The first 6 rows are patterns. Each new row is the sum of 2 different patterns, raised or lowered, with some noise. Before adding, each is slid sideways (what falls off one end comes back at the other) and multiplied by a number that may be negative. Names go in the order of the patterns.
Some rows, each with the names of its patterns after it:
[ -2.5  -7.7  -5.1 -13.9 -17.7  30.2 -27.5 -11.8  27.3  31.4   1.1   4.2
 -30.4  -1.6  -6.7 -26.3 -10.2  12.3  14.2 -13.9   5.7  13.6  -0.5  26.3
 -25.6  26.1 -20.4  18.7   2.4  13.8  26.7 -25.8  -0.9] -> q622
[-29.4  15.5 -20.6 -16.6  18.7  29.4  20.5   5.0  17.2  13.4  30.1  13.8
   7.8  18.6   3.2  25.2 -25.2  16.7  30.7   1.9   9.8  20.2   6.8  27.7
   1.9 -18.2   2.9   8.3  -7.4  20.0   8.6   9.3 -19.0] -> q832
[  6.4  -9.6   7.9 -25.0  -0.1 -30.3  26.0  24.0 -17.0 -30.8  -5.9  18.6
  24.2   5.9  29.2 -11.0   5.5  26.9  -0.1 -17.9  13.3  -7.8   9.6 -18.8
  24.0 -14.2   5.8 -18.0  29.6  -2.4  -8.3 -25.2  -9.1] -> q612
[ -0.2  19.7 -24.8  24.7  20.6  26.1 -10.9  10.4  18.7  23.0  19.1   3.7
   9.3 -13.1  10.8  14.9  22.9 -31.0 -18.7  26.9 -30.2   9.1 -17.1 -11.1
  -7.6  28.0  19.2  20.0  31.7   4.0  24.0   3.3 -14.3] -> q389
[ 23.3  24.4   3.4  -7.1  25.5  -1.9  -6.8   0.4 -20.2   2.3 -32.1   6.8
   3.1 -13.6 -20.2  29.9 -24.5  11.9 -21.3 -27.9 -17.5   0.1  -9.3 -19.3
  -4.9  27.6  -5.5 -26.6  -3.9 -28.4 -23.3   8.9  21.1] -> q857
[ 24.9   5.1 -26.0   8.7  12.0  19.8  19.2  16.5 -17.7  21.3  22.2  21.4
  28.5  -6.3 -10.6 -25.9 -22.0  -1.5  20.7  24.2 -15.0   9.1  14.9  -4.0
 -22.7  25.0  27.6  31.7 -19.7  -9.7  21.1 -30.6 -16.9] -> q148

New rows, each followed by the names of its patterns:
[ 27.3 -42.4 -18.5  23.9   2.0 -34.6  -2.3 -41.3  -9.8 -38.5  -9.7 -37.1
  -5.3 -25.4   2.5 -16.1 -17.5 -42.3  -9.7 -26.2 -10.3 -21.9 -29.7 -16.2
 -38.1  24.0 -10.4 -34.2 -46.6 -27.5  -1.7  -3.4 -22.4] -> q622 q612
[ 13.4  19.2  27.3  10.5  29.1 -24.4   7.5   6.3  -8.7 -47.2  14.6   9.0
  41.4  -9.3   9.6  34.5  22.8   2.3 -12.0  15.2 -16.5  -5.1   9.0  -5.7
  -5.5 -38.3  34.6 -40.5   2.6 -27.0 -31.6  11.6  19.3] -> q622 q389
[-22.2 -25.3 -11.1 -40.4   4.8 -23.6  -6.1 -51.3 -58.4 -27.9 -28.5 -43.3
 -39.8 -50.6  18.2 -49.9 -28.5 -42.8 -48.8 -54.1 -38.7  12.8  -5.5  -2.5
 -15.1 -26.2   6.4 -11.1 -54.1  -2.4 -31.4 -46.5 -76.0] -> q622 q857
[ -3.2 -21.5   7.4  29.7  18.4 -22.2  36.1  35.3 -14.4  15.5  21.1   7.7
 -17.9  14.4  14.2 -12.9   8.4  -9.2   7.5  14.0  -7.1  41.4  16.7  40.0
  53.3  15.6 -16.8   2.5  21.9  13.5 -11.1  33.7  26.3] -> q612 q148
[ 12.8  56.7 -18.7  56.5  22.0  35.6  32.1  -9.3  33.1  -2.6   1.9  25.5
  41.1  53.4  21.8  -0.3  57.0  26.5 -24.3  12.6  41.9  42.5  28.8  12.1
  43.7  17.3  13.3  29.7  11.3   8.7  21.8  16.4  37.9] -> q622 q148
[  4.4  10.5 -17.7  29.3  -2.3 -53.6 -61.1   1.3 -24.8   0.0  -8.4  13.1
 -12.5 -28.3 -50.7  -7.1   7.3 -34.8   3.4   3.6 -57.8   4.9 -13.0  -2.3
 -38.4 -31.8 -40.8 -50.7  25.0 -30.8 -28.9 -23.7 -32.7] -> q622 q148
[ 22.9  58.1  40.0  12.4  47.6  48.5  51.6  61.4   0.8  35.4  13.2 -10.5
   3.7  41.4  42.6  34.2  36.2  42.9  39.4  14.4  39.7  37.6  61.3   7.4
  10.5  44.0 -17.5  30.4  29.7  43.9  -8.5  30.8  27.2] -> q622 q148
[ 29.5 -12.2   7.2  48.4  10.1  28.6  -0.9  -2.3  -4.8  71.8  25.2 -14.8
  33.8  -6.1  48.0  47.1  57.7  25.8  13.3  -7.7 -20.4  38.6   0.7  11.3
  44.2  48.2 -11.8  22.2 -22.1  29.1  15.0  17.1  46.7] -> q389 q148
[ 13.5 -21.4  12.9 -20.7 -21.8  26.3  11.2   9.8  28.4  -4.6  -5.2  32.6
 -25.7 -11.6  -2.4  31.0  -3.9  -0.5   1.0  -5.3  26.4 -10.4  40.8  -8.4
  10.5  -5.6  48.6  46.3 -25.7  40.3   4.0  25.7  20.3] -> q622 q389
[  2.5 -54.5  12.5 -21.4  -2.3   1.8 -17.1 -18.1 -38.4 -48.1 -40.4 -18.4
 -46.7 -14.6 -12.4  -8.6 -15.6  14.8 -36.7 -23.1 -47.5  -2.7 -25.1 -12.9
 -10.9 -38.6   2.8  -5.3  -7.3 -39.8 -35.8 -35.1  11.2] -> q832 q389
[ 32.2  35.2  34.9   4.6  15.6   4.4  12.7  19.6 -13.1  10.7   7.0  47.1
  27.3  11.6   6.6  15.8  48.8  19.9  41.0  24.7  25.1  25.7  46.7  38.4
  -9.8  28.1  14.4  20.3   2.8  27.1  -1.3  43.3 -11.0] -> q622 q612
[-17.7  -1.0 -19.9 -39.1  11.9  23.1  23.6  28.5 -11.0 -21.8  -7.3 -27.2
 -16.4   4.9  -8.3 -18.3 -28.9   4.8 -10.2 -37.0  -8.8  34.2  -6.8 -14.1
 -32.8 -16.8 -44.5 -21.5   1.9 -20.8 -31.6  16.9  -4.6] -> q857 q148
[-19.7 -26.9 -22.2 -27.5  -2.9 -13.5 -30.2 -48.5 -37.8 -36.0 -31.9 -13.7
 -48.8   4.1 -22.5 -38.2  -6.5 -23.5 -10.7 -23.8 -36.9 -10.1   9.6 -35.0
  -7.7 -15.4 -18.5  -5.5 -11.8  -1.1  11.2 -15.8   3.8] -> q832 q857
[ 1.6 21.7 49.5 38.1 40.5 43.8 19.0 68.9 10.7  8.5 47.1 65.7  9.3 52.4
 23.4 49.0 14.7 18.0 36.2 55.7 53.7 21.3 39.0 27.2 37.7 59.1 27.5 21.3
 -0.2 63.3  6.6 44.9 33.8] -> q622 q389
[ -4.4 -17.0   6.9  14.9  -0.1  28.2  38.4  28.2  25.6  35.5   2.5  50.5
  30.9  -0.3   4.3  13.3  27.6  13.0  24.7  39.7  31.0  25.1  18.1   7.5
  42.0   8.3  -8.4  13.7   1.8  24.2  11.8  29.9   7.0] -> q622 q832
[ 16.3  23.5  58.0  20.7  31.2  11.4   1.6  37.2 -12.4  13.5  29.2  -1.0
   5.4  35.0   9.8  18.8   1.4 -22.6  19.8  16.0   1.5 -18.6   7.2  48.4
   7.0  -2.4  -2.7 -10.3 -24.1  42.5  53.7  28.8  20.4] -> q612 q857
[  9.3  -4.0  17.7   6.1  -3.9  37.5 -14.7  13.8  52.2  39.3  17.5  29.9
 -13.2  14.9  10.6  19.5  36.2  17.2  45.4  24.1  13.3   8.5   6.7  35.3
  -5.6  31.4 -12.9  24.1  18.2  16.0  37.2 -12.5  39.3] -> q622 q832
[-25.9  -3.4 -46.5  20.0 -16.2 -35.6   5.8 -15.2  -3.5 -17.5 -35.1   0.4
  24.7 -27.7   2.3  -6.6 -12.0   4.5  -2.9  12.0  29.5  -7.2  17.3  -6.7
 -20.3 -16.0 -22.8   6.4  -8.8 -25.0 -48.3 -35.1 -29.5] -> q832 q857
[ 40.7  28.4  44.3   3.4  29.5  -6.2  34.5  -1.2  41.1  21.6  26.4 -18.2
  -4.8   7.8  23.8  33.6 -14.9  40.1   1.9  29.8  39.2  20.6 -12.5   9.8
  26.6  31.7  17.6  58.0  -1.5  13.5  33.4   3.6   7.8] -> q612 q148
[-17.8 -23.5 -45.5 -44.5 -16.3 -13.5 -43.6   5.9 -60.0 -35.6 -65.8  11.8
  -5.5 -49.2 -62.6 -40.0  -6.4  -6.2  -3.2  -1.7 -40.9 -32.9  29.4  -4.7
 -56.0  15.5 -34.2   1.6 -27.4   6.9 -54.0 -30.8 -50.2] -> q612 q389
[ 19.5   6.9  38.0  45.1  32.7  20.0  23.7  58.7  23.4  74.1 -21.6  29.8
  20.9  68.2  32.6  22.7  28.5  -4.2  -2.1  32.4  12.7  -1.3  11.1  23.2
  42.3   6.6   5.1  66.3  33.8  38.5  23.2  12.8   0.4] -> q622 q612
[ 50.9  68.4  52.6  29.6  46.5  14.9  58.0  41.7  73.3 -12.5  -2.6  63.0
  33.0  42.8   4.2   3.3  19.9  29.7  54.7  41.5  32.6  35.3  63.9  23.5
  28.6  22.7  61.3  -7.6  60.5  42.2  66.1  -0.2  41.1] -> q612 q389
[ 51.8  13.6   6.8 -13.8  56.1  32.3   3.2  13.2  43.9  12.8  15.4  -0.7
  64.3  29.2   8.7  73.6  42.5  -8.5  29.9  45.1  23.4   4.3  21.0  -0.3
  13.8  33.5  22.6   3.6   0.8 -14.9  27.2  40.8  45.8] -> q612 q148
[ 30.7  28.2  49.5  34.2  11.2  59.3  39.8  53.0  44.7  38.6  52.6  43.8
  25.2  28.7  50.6  31.4   6.3  34.4  41.1  56.8  51.2  35.9  34.1  38.4
  25.1  12.4  54.1  31.8  26.2  13.8 -14.0  59.9  -7.1] -> q622 q832
[-47.3 -62.8  11.0 -26.5 -27.5 -13.6  -3.5 -24.9 -24.8 -70.6  14.7  -4.8
 -61.5 -31.2 -10.5 -42.7   1.6  -3.8 -21.3  -5.9 -24.5 -46.1 -44.5   2.1
 -41.8 -49.0 -34.3 -64.6   4.6 -39.8  13.4 -24.9 -23.8] -> q622 q148
[-12.4  -7.7 -40.0 -27.4 -18.8  -6.3 -23.9 -34.0   9.7  -9.5 -20.1 -33.2
 -48.1 -44.4 -54.4 -52.9 -52.2 -32.1 -52.2 -38.5 -24.3 -45.9   7.9 -41.0
 -27.8 -32.3 -35.5 -32.4 -17.2 -69.2  -9.6 -21.5 -13.2] -> q832 q857
[-46.2 -28.5 -12.3 -14.1 -16.0  -0.2 -32.5 -40.8 -36.2 -33.2 -38.7 -22.3
   6.3  17.5  -0.7  -8.4 -25.3  20.2 -29.7 -11.6 -16.7 -23.0 -29.9 -43.2
  -2.6   3.0 -21.3 -37.6  16.9 -42.0  10.0 -33.6 -21.6] -> q612 q857
[ 20.3  16.7  22.0  40.3  46.5   3.9  22.2  23.3  49.1  54.3  52.0  10.0
  13.4   9.2   3.3  -8.1  35.2  54.8   7.5  44.3  44.6   5.0 -18.5  15.8
  15.6  37.7   6.3 -11.8  32.3  -2.4   2.7  50.5  15.9] -> q857 q148
[  3.1  -9.2   9.1  -4.7  28.7  -4.6 -27.7 -35.2 -19.3 -32.3 -22.1  -7.3
  -4.5 -22.5  -7.5  14.3 -18.6 -37.7  -4.9  36.1  31.3 -41.5   8.9   1.3
 -18.1 -12.5  17.7 -24.0 -42.6 -14.9 -21.1   5.3 -10.9] -> q389 q148
[-17.9 -12.0 -18.1 -26.8 -21.3 -35.9   9.5 -14.9 -56.1  -7.5 -27.8 -22.4
  -5.5 -16.1 -35.4 -51.9 -58.3 -34.5 -43.4 -52.6 -15.6   1.6 -12.5 -35.1
   0.8 -32.8 -20.2 -34.8 -16.2 -21.9 -36.6 -23.6 -53.3] -> q832 q389
[-29.8 -56.9 -28.8   7.6 -21.5 -66.1 -22.7 -21.3 -28.7 -19.1 -49.2 -24.4
 -28.4 -23.3 -24.7  -6.2 -73.9 -55.1 -14.0 -41.0   0.2 -59.2 -24.8 -26.8
 -21.8 -36.7 -30.2  -8.5 -41.0 -20.7 -51.6 -55.4 -37.2] -> q832 q389
[-20.3  -5.5 -21.3 -24.1 -16.9   3.1 -39.1   2.3 -15.0  -4.6 -17.2   4.2
  -5.4 -14.4  -7.0 -15.0  -5.1  -1.6   5.4   0.1 -39.1 -16.3  39.8   8.8
 -24.7  31.3 -10.4  25.8   3.3 -13.7 -31.0 -16.0 -30.4] -> q832 q389
[-19.4 -48.6 -28.6 -26.3 -17.2 -20.2 -48.6   4.0 -11.0 -45.6 -54.0  17.5
 -51.7 -21.3 -42.9 -71.4 -19.1 -43.3 -17.5 -56.3 -29.0  -6.4 -48.6 -27.9
 -25.7 -48.6 -39.7 -10.3   9.2  13.9 -22.4   2.3 -19.5] -> q622 q857
[  3.1   8.2  43.4  10.3  -1.7  25.7  19.1 -11.9   8.8  27.1  26.0  60.6
  19.2  36.5  38.8  13.8   6.1  15.7  11.6  26.9  18.3  32.5 -12.4  41.7
   8.1  46.1  13.1  16.7  11.8 -14.8  43.7  25.7  33.3] -> q622 q389
[-35.7 -19.9   5.6  -0.3 -43.7  16.0  23.2  18.8  -0.2 -13.6  41.3 -32.1
 -19.5  25.9  18.0 -50.5  24.2  -6.7  31.3  35.0  24.1 -16.6  22.0  32.2
  16.8  -8.0  -3.6  12.8 -18.8   7.2  17.4   2.5  -6.3] -> q857 q148
[ 59.3  11.3  60.9  10.9  41.3  15.0  57.9  -3.6  63.3 -10.4  47.3  57.6
  64.2  34.7  26.8  51.9  24.6  27.7  31.9  78.6   4.5  29.7  61.8  48.2
  14.8  -8.5 -16.4  19.8   6.0  16.1  22.2   7.4  26.9] -> q612 q857
[51.6 38.6 28.8 41.6 30.9 34.0 -0.5 10.9 31.5 28.1 18.2 45.9 24.7 17.7
 -7.0  6.3 24.4 34.7 12.3 19.8 25.7  6.8 34.3 23.7 51.4 -9.5  1.1 42.9
  9.8 -0.1 20.3  0.4 25.4] -> q389 q857
[-21.2  42.3  -8.9  -8.3 -12.4   0.4 -14.0   4.9  38.7  41.2  56.5 -17.5
  12.6  20.7 -43.8 -19.3  38.0 -22.1  -1.5  24.1  33.8   4.4  24.5  31.1
   2.5  33.9  20.4  25.8   9.7   2.8   2.3  -5.1 -52.8] -> q389 q148
[-18.4   1.4 -20.5 -15.8   6.0  43.1   5.9  31.7  46.0  16.7  52.9  14.9
  33.1   7.3  27.7   6.2  54.0   3.8  56.8  -6.2  41.5  55.5  49.5  30.0
  26.0  39.7   8.1  -3.3  31.1  57.1  -8.0  25.5  57.2] -> q389 q857
[ 16.2  19.9 -19.3   4.5   1.7   9.0 -51.4   7.6  10.3   7.0  -4.6  13.0
 -10.4  -9.0 -21.5 -35.3  -5.2  -8.1 -13.2  -6.5  20.1 -27.4  -7.6   1.9
  41.5 -11.3 -26.3 -14.0   4.1 -58.8  20.2 -22.6 -11.7] -> q612 q857
[ 36.9  -5.5  42.2  23.6  37.8  27.0  25.1  20.6 -16.9 -24.1  12.0  48.0
  53.5   5.2  41.6  23.0  17.4  10.3  40.8  32.3  54.7  -7.5  14.1  24.9
   1.6  -7.9  43.7   9.7   9.5  23.0  22.4  20.5  29.4] -> q612 q148
[ 39.0   3.8 -16.7  17.2  21.7 -40.8  24.5   4.4  35.2  25.8  28.9  16.9
  16.0  45.1  -6.6  -3.1  -0.2  46.3  12.7  44.5  49.3 -20.5 -12.3 -18.3
 -21.8   0.5   5.2 -29.8  30.1  -5.8  -0.9  47.6  25.3] -> q622 q857
[-21.5  -4.6 -11.1 -22.9 -20.8  -0.7   2.5   3.5   9.2 -18.7 -18.6 -65.6
 -22.9 -14.9 -19.9 -19.4 -35.3 -14.0  15.4 -22.9 -36.8  21.4  12.6   0.3
 -49.7 -22.0  -4.8 -57.1 -36.6 -15.5   0.5 -62.5   1.2] -> q622 q148
